The rows of a group lie close to one hidden flat surface of 10 dimensions, which may be shifted away from zero. Surfaces can cross.
(in the rows, 128 means zero)
Known rows, each followed by its group:
[161 149 131 158 144 129 109  88 152 145 106 142 165 104 135 104 134 136
 129 100]	(0)
[ 96 165  77  98  89 176 161 203 113 127 134 101 140 132 102 168 136 112
 120 129]	(4)
[ 87  37 144  73 143  97 177 123 125  98 156 129 133 148 173  79 113 102
 133 134]	(2)
[136 158 125 135 113 152 141 142 124 109 123  86  83 142 123 194 103 106
 189 117]	(4)
[ 96 151 120 104 151 167 130 161 109 151 142 124  96 122 136  92  97 114
 167 140]	(4)
[130 129 133 132 121 135 135 150 152 139 118 136 111 101 131 140  99 140
 117 132]	(1)
[ 67 150  88 100  91 170 140 203  81 142 111 142  52  98 114 119 143 109
 136 196]	(5)
[121 172 105 108 139 157 123 137 107 146  96 129 142 104 125 147 107 135
  90 185]	(4)
[118 124 136 123 133 156 119 160 147 109 123 130 107 118 130  97  98 136
 119 132]	(2)
[ 96 104  70 112  59 158 174 158  91 137  98 155 143 119 136 106 148 103
 105 173]	(5)
[125 146 130 142 133 130 157 136 142 127 123 125 113  92 126 145 118 110
 147 100]	(0)
[110 156 122 111  77 163 119 130  90 135 136 152  92 113 146 224 118  99
 112 161]	(0)
[108 150 119 116 150 144 118 161 116 119 124 123 107 113 115 117 125 124
 115 140]	(0)
[147 135 107 125  36 212 105 145 135  87 139 109 153 187 127 144 148 110
 173  75]	(5)
[ 98 200  92  83 129 187 160 161  99 132 104 105 129  71  96 175 119  85
 157 143]	(1)
[100 121  98 108 115 154 167 136 129 127 140 130 202 149 139 114 139 118
 114 119]	(4)
[125 162 118 139 103 148 138 155 124 167 133 132 109  97 135 164 122 110
 127 101]	(5)
[ 77 108 102 113 139 119 148 154 111 100 123 123 117 124 142  97 179 107
 135 147]	(5)
[172 166 145 116 160 178  31 109 131  99 103 118 126 145 105  80 107 160
 132 138]	(0)
[125 163 112  99 160 115 133 135 125  91 101  76 145 109 105 180 153 114
 128 126]	(1)
[137 136  86 104  99 111 178 155 109 157 128  91 141 121 104 154 143  98
 125  91]	(5)
[157 148 138 145 149 144 143 114 169  77  77 108 110  92 130 150  76 124
 155 123]	(2)
[ 94 130 134 118 144 128 106 131 119 150 170 135 137 126 176  99 153 104
 144  85]	(3)
[128 123 130 165 139  64 168 133 161 131 110 128 138  73 158 201 140 126
  62 118]	(1)
[111 142 107 155 134  98 127 115 117  94 101 127 141  99 164 187 193 105
  91 139]	(5)
[ 99 100 134  71 131 110 116  87  74 107 140 120 123 173 108 114 175 118
 177 184]	(2)
[129 108 120 148 139 112 137 134 118 104  94 131  79 132  98  81 142 142
 142 170]	(2)
[117 126 160 152 156 100 137  81 138 145 166 142 135 132 146 153 126 126
 152 115]	(4)
[ 92  95 122 125  84 125 174 141 110 188 157 178 131 111 151  98 124 119
 116 136]	(3)
[102 118 125  77  70 156 145 156 133 133 151 126 160 142 140 168 128 125
 126 120]	(1)
[125 144 112 103  96 124 130 167 126 113 118  95 108 135 115 201 142 132
 120 134]	(1)
[109 124 116 133 117 148 154 125 123 146 135 144 148 128 147 120 116 124
 116 143]	(4)
[117 133 110 110 132 107 171 127 108 144 112 117 121  96 132 149 133  98
 139 133]	(5)
[113 149 104 160 100 141 149 181 133 173 149 138 137 102 137 126 138 119
  93  80]	(5)
[106  76 170 122 105 133 184 111 171 172 199 176 180 133 132 108  97 136
 143  77]	(3)
[124 148 113 163 162  90  96 146 124 135 126 108  97 108 176 140 178 105
 111  85]	(3)
[108  84 120 117 113 101 172 128 147 120 142 142 190 127 158 119 151 123
  93 112]	(1)
[113 148 107 147  98 165 122 164 124 124 139 117 129 148 142 147 138 114
 132 110]	(4)
[118 132 120  72 124 155  56  96  61 151 128 124 103 151 188  81 146  96
 180 159]	(3)
[122 139 118  93 140 126  87 151  92 116 103 119 101 127 129 137 127 137
  80 193]	(2)
[116 183 135 121 140 156 140 175 151 134 119 108  93  74 109 180  90 118
 149 110]	(1)
[144  84 125 140 119 142 143 169 186 123 136 138 204 157  86  18 107 184
  70  85]	(3)
[143 166 140 157 111 158  90 122 134 179 132 155 113 105 124 110 122 138
 154 113]	(0)
[122  93 124  97  52 140 157 110 105 164 144 161 142 145 134 151 120 120
 142 155]	(3)
[158 139  99 176  79 170 101 168 124 102  85 146  89 135 120 136 117 138
  71 152]	(0)
[129 110 143  90 115 107 129 154 148 123 126 104 117 131 131 174 109 142
 108 143]	(1)
[109 139 129 121 143 164 160  84 125 139 104 172 160  83 128  81 104 120
 151 173]	(2)
[164 123 133 144 115 126 128 175 190 108  88 113 134 112 138 149  79 165
  69 119]	(1)
[156 114 136 182 131 143 125 122 158 117 105 150 117 121 128  74 107 142
 120 111]	(0)
[128  81 121 163 113 115 164 123 136 114 124 118  76 129 178  96 119  88
 191  92]	(3)
[ 89  43 150  99  94  67 150  98  87 138 167 161 101 152 192 169 155 109
 110 170]	(2)
[150  91 131 153 118 118 132 114 144  85 101 128 107 144 132 113 125 131
 136 141]	(2)
[145 133 125 204 144 102 124 115 143 101 127 130 113 134 119 130 180 125
 134  88]	(1)
[124 121 137 139 123 154 159 117 158 118 136 127 153 146 130 117  97 133
 163 110]	(4)
[155 139 122 170  33 180  95 134 140 110 156 127 121 177 142 188 158 113
 166  60]	(5)
[123 113 147 135 130 112 122 116 130 160 157 150 116 129 150 121 125 126
 136 108]	(3)
[132 141 149 137 187 109  86 137 152 113 111 126 115  97 153 116 110 146
  77 137]	(2)
[146 146 103 152 126 126 121 107 134 106 100 136 185 118 132 137 159 123
  92 124]	(1)
[132  97 130 143 198  75 138 176 141 101  76 116  57  83 139  85  94 149
  60 177]	(2)
[100  49 100 122  91  88 203  96  82 164 115 180 135 117 161  73 147 101
 117 193]	(5)
[145 134  90 112 110 134 194  97  95 113  47 108 100  84 182 196  73  64
 154 186]	(4)
[132 138 124 130 114 159 126 130 142 109 133 122 144 128 128 124 130 114
 153  95]	(0)
[162 136 160 125 155 133  67  35 115 150 105 148 109 105 208 125  95 110
 172 143]	(3)
[118 140 148 124 139 150 124 125 137 112 157 118 111 125 130 141 113 109
 170  91]	(0)
[119 136 148 128 149 116 119 144 146 154 164 126 128 127 117 126 124 144
 123  90]	(3)
[131 137 151 148 164 103 140 105 147 114 146 102 113 136 130 152 117 128
 170 103]	(4)
[128 167 144 125 144 153  91 108 117 152 124 150 115  91 139 145 103 127
 119 148]	(0)
[100 151 100 141  88 180 164 174 136 151 123 162 141  80 138 137 112 107
  97 114]	(0)
[117 140 183 129 134 149 144  71 149 159 177 148 126 133 137 163  73 126
 206 123]	(4)
[152 147 118 128 133 117 141 143 120 155 116 102  95 117 101 124 111 118
 157 106]	(5)
[126 157 120  92  91 163 111  95 100 166 140 152 173 126 150 158 135 108
 131 126]	(5)
[140 138 143 156  94 130 132 135 150 132 132 132  92 117 136 193 118 132
 140 116]	(1)
[114  76 155 117 147  93 131  70 134 156 163 161 181 140 164  70 142 132
 124 113]	(3)
[100 142 157  89 188 102  91 116 109 163 169 124 119 119 134 114 136 129
 146 125]	(3)
[131 157 162 145 170 113  66  94 107 147 141 162  97 102 145 143 122 135
  97 156]	(0)
[103 138 118  95 133 159 127 132 124 110 133 131 171 126 141 116 139 117
 118 133]	(2)
[121 120 114 127 148 104 159 121 136 106 126 101 178 145 117 133 151 131
 117 127]	(4)
[114 125 119 158 145 115 161 157 147  89 112 105  98 121 114 124 142 120
 140 114]	(2)

New rows, each followed by its group:
[128 126 110 112 106 135 101 126  98  56 133 105 146 168 139 194 165 105
  86 123]	(0)
[137 174 119 108 126 135  76 129 103 115 119 101 108 138 106 174 159 125
 133 130]	(0)
[136 125 113 137 125 116 156 140 134  97  99  79  77 114 155 156 118  86
 178  97]	(3)
[137 109 143 128 144 101 149 134 160  98 123 103 119 130 122 137 118 131
 148 104]	(1)
[168 161 140 169 113 159  83 139 135 166 116 144  64 110 115 115  89 146
 145 123]	(5)
[131 162 134 118 147 153 133 125 146 120 123  99 129 105 118 138 106 113
 181  86]	(0)
[ 93 162 100 144 161 141 171 139 114 148  87 163 123  56  92  79 131 128
 128 181]	(2)
[126 126 134 154 145 115 100 154 130 161 139 151 108 116 145  68 139 138
 103 116]	(3)
[139 118 113 160 126  94 155 132 125 130 108 117 115 114 131 126 143 110
 122 112]	(5)
[125 127 133 119 119 145 127 120 147 113 143 130 176 136 141 126 138 127
 129  96]	(1)
[ 91 182 108 138 166 158 145 194 128 124 138 105  90  95  84 109 140 111
 158  99]	(1)
[160 133 112 155  34 203 131 142 138 139 100 154 112 135 115 129 104 130
 152 126]	(0)
[ 60 146 165  81 162 124 106 190 130 199 236 150 143 135  75  83 145 167
  97  94]	(3)
[ 90 152 112  70 117 174  69 130  63 153 158 130 127 167 153 125 152 108
 151 167]	(4)
[ 97 117 127 120 173  97 157 128 123 132 110 154 108  77 146 109 118 124
  96 172]	(2)
[139 146 128 146 134 132 119 138 136 112 115 118  97 112 121 146 123 120
 138 111]	(0)
[109 152  87 127  88 155 140 191  99 146 119 123 118 143  84 159 142 146
  96 165]	(4)
[157 156 149 123 104 147  70  76 130 167 137 165 183 121 167 170 122 144
  90 124]	(3)
[107 125 101 106 109 133 172 110 109 112  90 130 138  97 157 169 136  90
 134 161]	(5)
[124 141 124 145  93 144 131 127 133 119 141 126 129 135 129 170 151 116
 149 101]	(1)
[166  63 109 171 137  61 190  67 143  82  75 116 175 154 142 112 133 125
 114 143]	(4)
[147 146 154 121 188  81  90 131 137 120 104 102  86 105 108 137 116 160
 117 154]	(1)
[135 134 112 159 131 108 148 139 126  96  88 112  88 112 116 157 147 123
 122 153]	(2)
[125 138 143 132 150 111 108 124 142 159 155 139 157 117 141 125 134 138
  94 102]	(3)
[103 111 109  89 106 126 138 130  89 154 137 134 131 129 159 123 152  96
 140 137]	(3)
[133 150  65 134 115 126 152 178 115 147  81 111 150 106  90  84 176 132
  99 134]	(0)
[154  86 116 153 103  87 138 109 134  76 107 105 130 173 122 134 172 131
 130 120]	(1)
[182 124 101 170  81 126 133 126 148  98  80 102 145 152 104 117 155 130
 149  97]	(0)
[117 136 152 133 171  99 123  46 125 149 112 182 173  74 176 151 132 124
  87 163]	(2)
[135 109 153 153 119 124 102 104 136 144 118 178 107 103 177 138  93 140
  82 158]	(2)
[140 181 105  96 132 183 114 143 138 106 103  98 189 134 104 154 111 139
 115 140]	(4)
[165 123  75 127 116  89 161 162 107 116  75  72 101 139  87 133 152 118
 121 130]	(5)
[122 151 149 126 143 156 120 122 151 139 129 144 124 101 129 117  88 136
 147 121]	(1)
[117 138 131 133 103 163 127 138 121 179 143 166 118 106 135  91 108 124
 130 122]	(5)
[154 121 123  99 173 102 126 131 135 109  98  94 154 128 100  93 121 151
 110 136]	(3)
[106 136 131 129 120 108 140 196 128 150 132 113  42 103 105 176 121 141
 120 148]	(1)
[145 136 135 177  80 150 109 145 161 100 142 121 127 161 124 166 157 133
 140  68]	(1)
[138 112 121 165  99 167 184 160 168 116 115 125 120 145  99  98  73 139
 160 116]	(4)
[100 111 106 117 119 154 146 141 114  96 121 161 158 106 157 124 119 105
  50 152]	(0)
[114 201 156 132 149 171  90 158 147 153 160 123  85  98 115 163 110 122
 172  76]	(0)
[158 180 117 111 159 156 130 116 127 149  64 118 125  67 104 103  78 134
 152 160]	(0)
[127 144 109 125 106 149 170 165 149 126 133 122 207 158  43 135 134 181
  85 144]	(4)
[ 98 135 116 146 153 101 129 140 130 148 152 151 169 105 141  96 180 120
  85  92]	(0)
[175 142 119 195 105 129 138 126 171 112  95 121 126 110 123 140 130 125
 146  79]	(0)
[127 110 120  97 142 116 143  93 106 105  90 134 133 118 126 117 127 124
 124 190]	(2)
[111 130 120  76 151 125 128 106 101 153 119 128 143 100 163 105 121 105
 135 154]	(3)
[128 116 132 100 124 130 154 113 144 138 138 121 165 125 141 132 111 116
 139 106]	(3)
[ 96 122 157  99 157 122 112 116 115 152 169 125 110 134 163  97 131 106
 183 100]	(3)
[ 95 110 105 125  96 145 143 170 115 159 156 144 122 147  97  45 167 123
 163 106]	(0)
[114 125 142 105 152 124 131 127 127 162 145 135 134 105 138 109 111 128
 135 128]	(3)
[162 157 119 118 154 151 131  88 154 100  74 123 198  89 138 131 101 124
 112 129]	(1)
[179 155 141 194  70 144  81 159 167 113 105 119  78 136 127 202 111 161
 111 107]	(1)
[147 169 118  91 137 143  71  87 117 158 123 116 201 136 113  95 172 135
 158 115]	(0)
[130 121 130 141 135 110 112 131 104 108 118 134  70 134 119 130 135 126
 116 156]	(0)
[151 143 122 127 152 127 117 107 131 102  87 125 150  96 136 139 114 123
  94 141]	(0)
[113 107 114 117 157  87 143 131 118 134 130 113 132 124 151  97 155 106
 132 114]	(3)
[ 90  98 129 147 197  59 168  83 114 120 126 147 151 110 124  77 191 119
 134 150]	(2)
[162 160 127 113 152 134  60  98 124 104 109  91 150 152 108 112 153 140
 153 115]	(0)
[124  81 114 161  72 128 161 150 142 138 128 170 128 139 139  98 134 143
  95 142]	(1)
[162 123 116 102  68 221 151  91 153 136  95 146 200 125 129  70  71 117
 195 111]	(0)
[117  93 153  90 139  91 146 153 157 132 141 109 130 126 149 145 108 146
 100 129]	(1)
[138 133 130 152 100 202 124 142 161 114 121 167 150 112 146  92  80 130
 104 105]	(0)
[ 88 110 124 103 113 145 197 117 130 139 161 138 178 132 147 132 116 103
 158 119]	(4)
[127  96 113 129 111 155 158 171 168 101 141 117 178 142 132  66 127 128
 124  62]	(3)
[181 129 138 176  76 154  51  84 128 103 125 154 133 176 143 147 146 147
 122 121]	(0)
[101 142  87  96 160 138 139 124 107 105  83 126 199 105 105  75 161 127
 101 175]	(2)
[127 143 111 121 172  65 130 100  97 123 107 103 154 130 136 178 170 118
  93 168]	(4)
[157  80 152 114 142 125 132  72 149  97  88 143 139 119 164  98  67 135
 129 167]	(2)
[129 138 128 177 133 128 135 144 146 122 137 119 120 130 147 144 127 124
 126  99]	(4)
[134 141 137 157 115 165 122 150 148 168 132 156  94 110 105  49 102 143
 171 105]	(0)
[109 148  92 172 132 108 145 172 142 131 134 129 166  96 160 147 192 109
  62  72]	(5)
[131  81 170 129 162  66 181  69 156 154 146 148 135  99 152 115  99 124
 153 114]	(3)
[152 155 170 190 116 153  90 101 171 139 167 147 121 151 142 171 109 153
 149  81]	(4)
[ 96  94 136 127  64 170 189 143 139 150 182 163 151 179  86 105 105 153
 173 129]	(4)
[112 143 131 112 160 128 116 129 134 147 142 129 161  98 169 120 132 112
 117  95]	(3)
[115 191 111 122 144 170  98  88 120  98 147 113 202 129 118 152 181  99
 162  78]	(1)
[125  65 140  71 107  80 143 106 123 119 131 116 163 169 149 146 147 137
 112 155]	(1)
[135 102 118 133 107 129 106  97 106 148 125 153 123 138 184  95 143 110
 138 137]	(3)
[143 126  88 112  75 131 141 149  96 134  87 111  95 131 125 162 129 114
 122 163]	(3)
[130 151 106  63 137 146  99 162 118 105 104  91 168 137 103 128 142 141
  91 152]	(1)
[108 149 128  74 133 181  86  98  95 174 134 156 142 101 187 100 100 101
 158 142]	(3)
[138 106 112 126 116 144 100 102 129  73 131 132 219 170 147  90 170 127
  87 102]	(0)
[162 148 108 165  89 122  99 102 113 167 104 151 141 126 123 132 167 139
 117 142]	(0)
[105 141 141 114 147  85 129 151 118 189 164 145 125 103  96 147 144 159
  74 138]	(3)
[125 162 119 131 148 110 123 117 136 213 142 131 159 100 105  66 178 137
 182  87]	(0)
[119 144  83 116 124 131 176 162 136 108 109  91 171  98 133 157 150  94
 111  83]	(5)
[125 132 111 121 119 150 165 136 125 105 114  98 123 138 139 152 111 103
 166 123]	(4)
[114 135 127 104 173 120 161  95 134  96  98 121 151  95 124 120 118 111
 150 147]	(2)
[ 96 107 133 101 137  88 145 129 113 161 173 137 161 131 129 119 156 131
 104 121]	(3)
[169 147  93 121 115 137 140 125 120 160  67 124 149  93 115 118  95 129
  93 155]	(5)
[134 128 145 166 121  94  66  81 121 159 171 161 169 147 191 145 198 131
  84  85]	(3)
[180  98 151 183  73 148 104  98 182 127 140 161 166 167 144 119 114 159
 113  77]	(3)
[132 173 116 133 132 121 114 132 139 114 121 109 168 108 140 198 161 121
  97  98]	(1)
